Every row belongs to one group in each of 3 separate groupings. Each group adds its own fixed numbers to the row, and there is some noise. The rows also spread widely along 9 directions, which tell nothing about the answers.
Known rows, each followed by its group in each grouping:
[ 14 -14   9 -18   2   7  17  18 -17 -12 -28  43  24  20 -13  20  24  33
  -5   0  22 -21  27 -35   2  12 -17  34  11  -6 -11   9 -21  -7]	j558 Rima j824
[ -6  -4   6   5   6  -7 -19  -1   6 -40  31  14  11   6  -5 -10  -9  31
  22  -9  17   7  -7   9   0   2  17 -17 -12  28 -22   6   0  24]	j457 Rima j292
[ -9   7   4   0  -9 -21  17  -2 -18   0   6   7  16 -25  -6 -11   2   8
   9  -2  12   1  -9  43   3   8  10   1   3 -21  -6  21   3   6]	j558 Nomud j953
[ 12  13  -3  -2 -19  12  12  32   4   5 -28  20  13  21   9  13  -1  20
  -7 -12  32   3  24 -28  19 -10   2  16  19   8  24  20 -17  18]	j633 Nomud j518
[ -6  -7 -16 -19 -24  27  11   8  18 -18   2  -5  25   5  -4 -24  16  18
 -23   8   0  -7  20  -4  -6 -16  -1   5  19  26  18  15   9 -33]	j457 pimo j248
[ -1  16  15  -3 -28  19   4  43  19  17 -22   9   8   5  10  19 -18  19
 -13 -20  24  20  28 -36  21 -16  11   0  18  16  31  30 -14  23]	j852 pimo j953
[ 10  12 -16  -2 -29  -4  -5  23  -1   5  -8  -1   5  12  10   7 -11   6
  -7  -5  12   1  19   1   6  -7 -10  10  -4   1  17  24 -11  14]	j633 Rima j292
[  8   7  35  -4  16   3 -20  24  10 -10 -15  37  -6   7  -3  35  -9   8
   1 -25  18   4   6 -57  22  -2   1 -11 -10  -4 -10 -10 -10  25]	j852 Nomud j824
[  4  28 -13   5  -6 -30 -14  -2  -6  10  15   9   3 -23  11   9  -5 -20
   1   0 -15  -3 -20  17  15  13  -6  -9 -32 -35 -15  -3  -4  11]	j558 Rima j248
[ -2  19  -5   9  -1   2 -15   5  17 -15  30 -27   1 -13  10 -22 -31 -14
   7 -21  -7  18 -20  32   3 -20  10 -39  -7  11   6   2  12  16]	j558 Nomud j518
[  7  -2  16 -23  41  54  32  19  -4 -11  -9  13  15 -13 -19  -5   0  -2
  -3 -21   7  -8   7 -21   8  -5   2 -18  26  -1  26  13   1 -24]	j852 pimo j248
[  7  17 -40   3 -36 -33 -32   4   7  20   4 -20 -10   2  27 -10   3 -27
  -6   8 -18  -8  -1  23  -5   1  -6   7 -25  -8  -7 -29   4 -15]	j633 Rima j292
[-11 -14  36   4  15  -1 -13   3   1  -2  10  -9 -18 -23  -1 -10 -15  -8
  10  -8  10   9  -9  33  -7  -8  24 -23   5   3  -4  -8  25   4]	j633 Nomud j824
[ -4  -7  30 -32 -17  25  15  12  14 -17  -3   4  24  -8 -19  -6  -3  12
 -24  -4   0  -6  26 -10 -12 -12 -13   5   4   4  18  37   7 -19]	j558 Rima j953
[-17 -14  25  -7 -28   9   5   7  11 -22  -2  14  21  -3  -7  -6   1  35
 -11   5  21   3  21  -2  -5 -10  11   4   9  18   4  27   7   1]	j457 pimo j518
[  5  15 -15   3   2 -15  10   7 -26  -4  -1  23  14  -9  -2   6   6   6
  12  -7  10 -10  -1   5  10  17  -1   6  -9 -25 -16   9 -15  10]	j852 Rima j292
[ 16  13  -5   2   6  12  22  29 -20  15 -31  25   9   3  -2  21  -5  10
   8  -6  21  -8   8 -11  25   6  -8  11  18 -18  20  14 -17  25]	j457 pimo j518
[ 13  38 -34   7   4  13  36  18 -20  20  -9  -5   9 -24   3 -12  -3 -21
  -1 -17   4  -2 -10  29  18   0   4  -6  21 -31  23  21 -10  -2]	j852 Nomud j824
[  6  30 -23  11   1 -10  20   5 -23 -12  17  14  23 -20  -5  -6  -8   8
   8  -6  13  -3 -19  28  23  20   4  -4  -1 -22   8  40  -4  17]	j633 pimo j248
[ 11 -19  16 -20  54  55  41  21 -20 -17  -9  -1   4 -11 -25 -13 -11  -8
  10 -26  14 -14   4  17  -9 -12  -1 -15  41  -6  28  11   8 -16]	j852 Nomud j824
[ 13   1  -2 -11  48  48  28  25 -10  -1  -8   3  -4  -1  -3  -7  -5 -11
  12 -26  10   0  -4   0  12 -16  14 -21  36   5  24  -8  -3  -4]	j852 Nomud j248
[ 11  14  10  -2  13   6 -19  24   5  -7   5  -7 -14  -8   3  14 -32 -19
   8 -28   3   7  -6  -7   7 -19  -6 -32 -16  -7  14   0   6  27]	j852 Nomud j292
[  8 -20  14 -22  11  13   6  18  -8   0 -34  20   4  11  -8  17  15  16
  -4   2   9 -22  21 -26   3   2 -17  20  16   2   8 -15   0  -9]	j457 pimo j953
[ -5  12 -24   5  -3   7  12   6   0   1   6  -2  16  -7  12 -30  13  13
   7 -11  13   9  -7  16   4  -6  31  -9  19  15  -5   0  -9  -6]	j852 Nomud j292
[  7 -16 -34 -10 -26 -13  12   6 -14  15 -22  -4   4  11  12 -18  31   2
   0  16   1 -16  17  32 -13  -7  -3  32  17  -4  -3 -30  -6 -25]	j558 Nomud j518

New rows, each followed by its group in each grouping:
[ -1  15 -23 -11 -26  -8  -8  -6  14  -8  23 -22  12  -9   7 -27  -2 -13
 -12   0 -23  -3  -6  30  -8  -4  -8  -9 -11   3  -4  -2   9 -25]	j558 Rima j953
[  6   3  21 -13  17  15   0  12   1  21 -21   4 -10 -24  -1   4   7 -24
 -10 -11  -7  -5  -2  -8   3  -3   2 -11   5 -26   2 -22   6 -22]	j852 Nomud j824
[  9  -9 -28 -10   7  14  29  12 -25   3 -13  -1   1   1  -4 -11  10  -5
   9   5   9 -17  11  39  -2  -9  -4  18  32  -7  23  -6   4  -7]	j457 Nomud j248
[  3   7   1  -1  45  16  22 -10 -15 -17  15  10  12 -26 -17 -25   5  -1
  17 -14   9  -7 -28  33  10  10  14 -22  13 -13  -9   1  10  -8]	j457 Nomud j824
[ 11  15   3 -13  31  45  31  15  -9  35 -20  -9  -3 -30   2 -15   6 -37
 -11 -15 -11  -7  -2   4   7   2   6 -10  24 -29  23   0  -3 -38]	j852 Rima j824
[  2  19  -8 -16 -10  23  -5   9  29 -35  23  -7  23   0  -9 -15 -16   0
 -26 -16  -7  -1   0 -14   5 -12 -12 -27 -10  21  19  34  18 -19]	j633 pimo j248
[ -1   3   5 -13 -33  -9  16  19 -12  -9 -10  24  25  -6 -12  16  -4  20
 -14   1  18  -4  26   4   0 -11 -16  23   0 -21  15  47  -5  15]	j558 Nomud j248
[ -4 -18   6 -11   0  34  35  27 -15  -1 -17  12  14   4  -5  -4   4  19
   2  -3  28   1  31   4  -4 -12  17  17  39  10  25  23 -10  -2]	j852 Rima j248
[-11   6  13  13 -13   4 -10  24   9  27 -14   5  -8  -5  23   0   0   8
   2 -13  22  25   7 -12  16 -14  38  -6  22  14   1 -12  -9  15]	j852 Nomud j824
[ -6 -25 -12 -19 -27  -5   8  -4   3 -45   0  22  33  21 -12 -16  36  50
  -5  11  24 -20  25  -5 -16  -4  -2  27   9  28 -17   2   0 -18]	j457 Nomud j292
[ -7 -41  17 -24  11   1  -4 -13  -7 -26  -5  16  10 -10 -21 -11  29  16
   2  17   1 -25   9   9 -25   7  -5   7   0   3 -21 -25  17 -37]	j457 pimo j292
[ 11   5  -8   4   9 -20 -39   7   9 -20  20  11  -7  14  12  14  -9  -3
  16 -10 -11   0 -17 -13  10   2  -7 -20 -33  10 -26 -34  -6  19]	j558 Rima j248
[  0   7 -24   1 -18  -5 -21   0  12 -41  31 -10  11  15   5 -18 -11   9
  -5 -11   3  -5  -1  12  -6  -3  -4 -13 -17  27  -8   4   9  -7]	j633 Rima j824
[-12 -19  20 -19 -22 -11 -55  -5  45 -26   7   4  -3   9   6  -4  17  11
 -15   6  -8   2  11 -34  -8 -18   2 -12 -27  32 -26 -40  15 -17]	j457 Nomud j292
[-28 -14  45  -7 -18  -1 -22  -2  30 -21  15   0   5 -25  -2 -14  -5  10
 -19  -7   5  16   4  -5 -12 -15  21 -26 -13  11 -17   3  21 -17]	j852 Nomud j824
[  8  19 -25  20   5 -20  -1  16 -15   1  10  12  -1   6  18   7 -12   9
  31 -16  16  12 -16  23  26  -2  16  -9   6   3  -5  -7 -19  44]	j558 Nomud j248
[ 15   2  19  -2  46 -10  -7  12 -28 -15  11   4 -14 -26 -17  15 -33 -27
  24 -24   0  -8 -21  27   0   2 -17 -29 -20 -43   0   2  13  30]	j852 Nomud j292
[  3  20 -30  12   3 -16  19  -5 -25   9   2  13  20 -24   0 -10  20   7
  12   5   6 -12 -16  31  13  25   6   6   3 -28 -11   6  -9  -2]	j457 pimo j292
[ 12  20  -4  -9  15  35  33  17   1 -12  -4  19  34  -4  -8  -8   4  22
  -3 -20  24   2   7 -23  20   7   7  -6  21  10  16  41 -13  -3]	j633 pimo j292
[ 14  32 -37  12   1 -20  -3   7  -4  -4   7  22  11   9  15   3  10   7
  16 -11   6   2 -18  -4  31   7   6  -4  -5  -1 -16  -9 -22  21]	j558 Nomud j248
[ 12 -12   1 -10  -5 -14  17  21 -34 -24 -18  23   6  11 -19  20  -9  20
  10  -9  30 -19  21  14  -1  -3 -21  20   6 -17   8  17  -2  22]	j852 Nomud j953
[ 18  16 -24  -8   9  29  10  17  14  -5   0 -11  12  13  11 -22  -1  -7
  -2 -21   1   2   2  -5  10 -22  -1 -14  20  23  19  -5  -8  -8]	j558 Nomud j518
[ -7 -19  29   1  21  -5 -22   1   2   4  11  -9 -21 -11   9  -8 -12 -10
  26  -6  -4  10 -15  31  -5  -4  20 -24  -3   9 -12 -40  10   7]	j558 Rima j953
[  6 -12 -15   0 -13 -34  -8   8 -30   5 -15  17  -5   4   7  13  12   4
  15   9   7 -16  12  14  -7  13  -9  25 -10 -25 -17 -24 -11   7]	j852 Rima j292
[  0  13  13   2 -30   7  18  28  -6   5 -16  16  16  -3  -2  11 -21  12
 -11  -6  29   6  26   0  10  -4   3  13   9 -12  27  56  -8  27]	j633 Rima j518
[-12  -4  26  13  21  -9   1   7 -24  17   9   8  -9 -33   4  -2 -11  -3
  30 -10  14  14 -15  36   3  11  34 -18   1 -20 -11  -2  -3  26]	j852 Rima j292
[ -2  20  23  17  -7 -18  -2  12  -9   8 -14  41   8 -17   0  25  -1  20
  14  -8  31   6  -5 -11  30  10  16   2  -6 -26  -8  19 -10  43]	j457 Nomud j518
[ 16  -1 -25 -16  11   1  15   8 -23 -13  -5   5   4   2 -11   0   7 -14
  -1  -6  -4 -23   2  16  -7  -2 -20   4   2 -23   4 -11   6 -17]	j852 Nomud j248
[ 10   8   6  -1  16  24  29  18 -15  31 -20  14   9  -7  10  -6  11   1
   8  -8  13   4   3   3  19   3  18   5  29  -8  11   1 -25   5]	j558 Rima j518
[ 11 -13 -27 -28  11  14  15  -9  -2 -12   1  -5  13   2  -6 -26  29 -12
  -9   6 -17 -25   2  17 -16  -7 -13   9  10  -1  -4 -24  10 -54]	j558 Nomud j248
[ 13  12   5 -13  53  49  40   4  -7  -6   3   3  16 -26 -18 -30   8 -15
  -2 -24   7 -10 -16  10  11   5  13 -22  30  -9  16  14   7 -31]	j633 Nomud j824
[ 11  14 -18  18  12 -20  -2  11 -27  -7   2  14  -1  -5   6   7 -14   0
  25 -15  14  -6 -17  21  14  13   1 -11  -7 -22  -9  -8  -9  28]	j852 pimo j518
[ 22   5 -46  -3   8   8  37  24 -44  -2 -26   9  10  11   0   2   2   4
  13  -8  19 -25  10  22   7   6 -18  22  24 -21  19   1 -16   2]	j852 pimo j518
[ 17   9 -29 -21 -32   2  12  14   6 -19 -19  20  30  25  -5   4  25  21
 -27  -2   9 -22  27 -34   6  -7 -25  30   7   6   2  13 -15 -21]	j558 Nomud j824
[ -2   9  10 -10 -12 -12  -4   2   2 -17   2  11  12 -14 -16   5  -1   7
  -5  -3   5  -7  -1   7   6   2 -10   0 -13 -17  -1  13  13   6]	j457 Nomud j953
[ -4 -13  -8   6 -15 -31  -3  -1 -26  10  -3  -5  -1 -15   6  -4   1  -4
  13  14  -1 -12  -4  55 -13   3  -2   7  -4 -24  -9 -13   5   1]	j558 pimo j518
[ 26  16 -27   5  24   2   3  14 -14  12 -11   3   2   4  14   0   0 -14
  19 -15  -4  -8 -17   7  19   8 -10  -9   6 -11   0 -27 -18   8]	j558 pimo j518
[-12 -28  39   1  -4 -11 -22  18  -1  -7 -14  28  -8   2   3  20   5  25
   8  -2  25   4  15 -20  -1   2  17   1   2  10 -22 -21  -3  14]	j852 pimo j824
[ -4 -31  29 -19  -6  22  28  17 -18 -14 -11  11  23  -5 -15  -3  -5  29
   4   2  28  -3  33  20 -20 -14   3  19  24   5  20  43  -3   7]	j558 Rima j292
[-22 -19  21   5 -15 -26 -10  -8 -14 -22  17  22   8 -10  -3  -4   5  25
  10  14  20   0   3  31 -12  12  23   6 -11   0 -23   7  14   4]	j633 Rima j248
[ -9  14 -22  16 -14 -24  -9  -6   1 -21  27  -1   6  -2   7 -17  -8  15
  20  -8  15   9 -18  43   9  -1  19 -10  -1  13 -12   2  10  26]	j457 Nomud j953
[-16 -27  30 -20 -33   0 -21  12  13  -2 -19  12   1  -3  -2  11  10  13
 -24  11   2  -2  28 -22 -13 -12   0  11  -6   1  -3  -8  11 -22]	j852 pimo j248
[  3   9 -20   1 -33 -12   0  20  -1  -8  -4  10  16  10   5   5  -4  23
   0  -2  21  -1  16  -2   7  -2  -4  13   0  10   7  25  -8  16]	j633 pimo j292
[-15   1   8  -5   7 -17 -11 -25  -1 -14  29 -11   2 -44 -11 -23   4 -23
  -3   8 -22  -9 -28  55 -15   6   5 -21 -22 -29 -15 -13  36 -26]	j457 Nomud j248
[  9 -14   5 -20  40  32  29  -2 -13 -19   0  10  20 -16 -20 -19  16   4
   2 -10   0 -19  -7   9  -3   7  -6 -10  23  -1  -4  -3   3 -35]	j558 pimo j824
[  9  -6 -42  -6 -24   9  11  23  -6 -14   4 -13   7  29   8  -9  -7   9
   3   0   7  -7  24  25  -9 -23 -13  18  16  27  24   8  -7   3]	j558 Rima j248
[ 11  36 -13  17  25   0  -6   5  -3  19   6  10   0 -14  15  -6  -3 -19
  18 -15  -7   7 -31   7  32  17  14 -21  -7 -19  -5 -18 -13  14]	j457 Rima j518
[-13  24   6  13 -31  -2 -10  23  19  19  -9  24  12  -7  21  12   3  19
  -6 -10  15  23   6 -37  29  -2  27  -4  -1   8  -1  10 -18  18]	j852 pimo j248
[ 19  12  -7 -11  16  18   5  21   1  -8  -2  -5  -6  -2  -5   7 -19 -22
  -6 -16   2  -7  -1   1   9 -14 -17 -10   2  -7  31   6   7   3]	j633 Nomud j248
[ 15 -13 -10 -16  -7  -8 -24   7   3 -17  -7 -13 -16  12  -3   0   1 -21
 -14   2 -11 -24   6   7 -15 -10 -29   6 -13  -5   1 -33  22 -23]	j633 Nomud j824
[-19 -27  18  -9 -28 -29 -24  -5   1   5  -8   9 -10 -10   2   4  21   2
  -6  24   0  -8  11  19 -14  -7   8  16  -7 -11 -19 -34  20 -10]	j457 Nomud j248
[ -2   2 -10   5  17  -2  33   5 -29  12   0   1  12 -20   0 -19   2  11
  28  -7  14   1 -15  53   8  12  20   0  27  -5   0   6 -10   9]	j558 pimo j953
[-10 -15   0   4   9 -25  10  -8 -33   9  -2  14  -1 -26   3 -15  24   5
  24   5  15  -8 -14  46  -5  15  28   4   8 -24 -29 -23   0  -4]	j852 Nomud j292
[ -7  17   6  -4 -18  28  39  19  -2  -4 -10  17  34 -15  -9  -9   1  26
 -15 -17  31   9  18 -10  17 -10  17   3  30  -2  20  57 -13   1]	j852 Nomud j824
[ 15   7 -25 -21 -15   6  -2  12  10  -5 -12  -3   4  12   0  -5  11  -4
 -19   0  -9 -20   6  -8   1  -8 -25  13  -1   1  10 -18   7 -21]	j457 Nomud j953
[-10 -23  23  -8   1 -24 -10 -16 -17 -22   0  35   8 -10 -17   5  20  17
   8  15   8 -18   1  11 -13  19  -2  11 -20 -21 -33 -15   9  -8]	j457 Rima j518
[  5  -3   4 -17 -31  -4  -5  16  -2   8 -25   7   3  -6 -10  16   6  -5
 -28  11  -5 -21  22  -7  -3   0 -35  19  -6 -26  14   4   9 -17]	j457 pimo j824
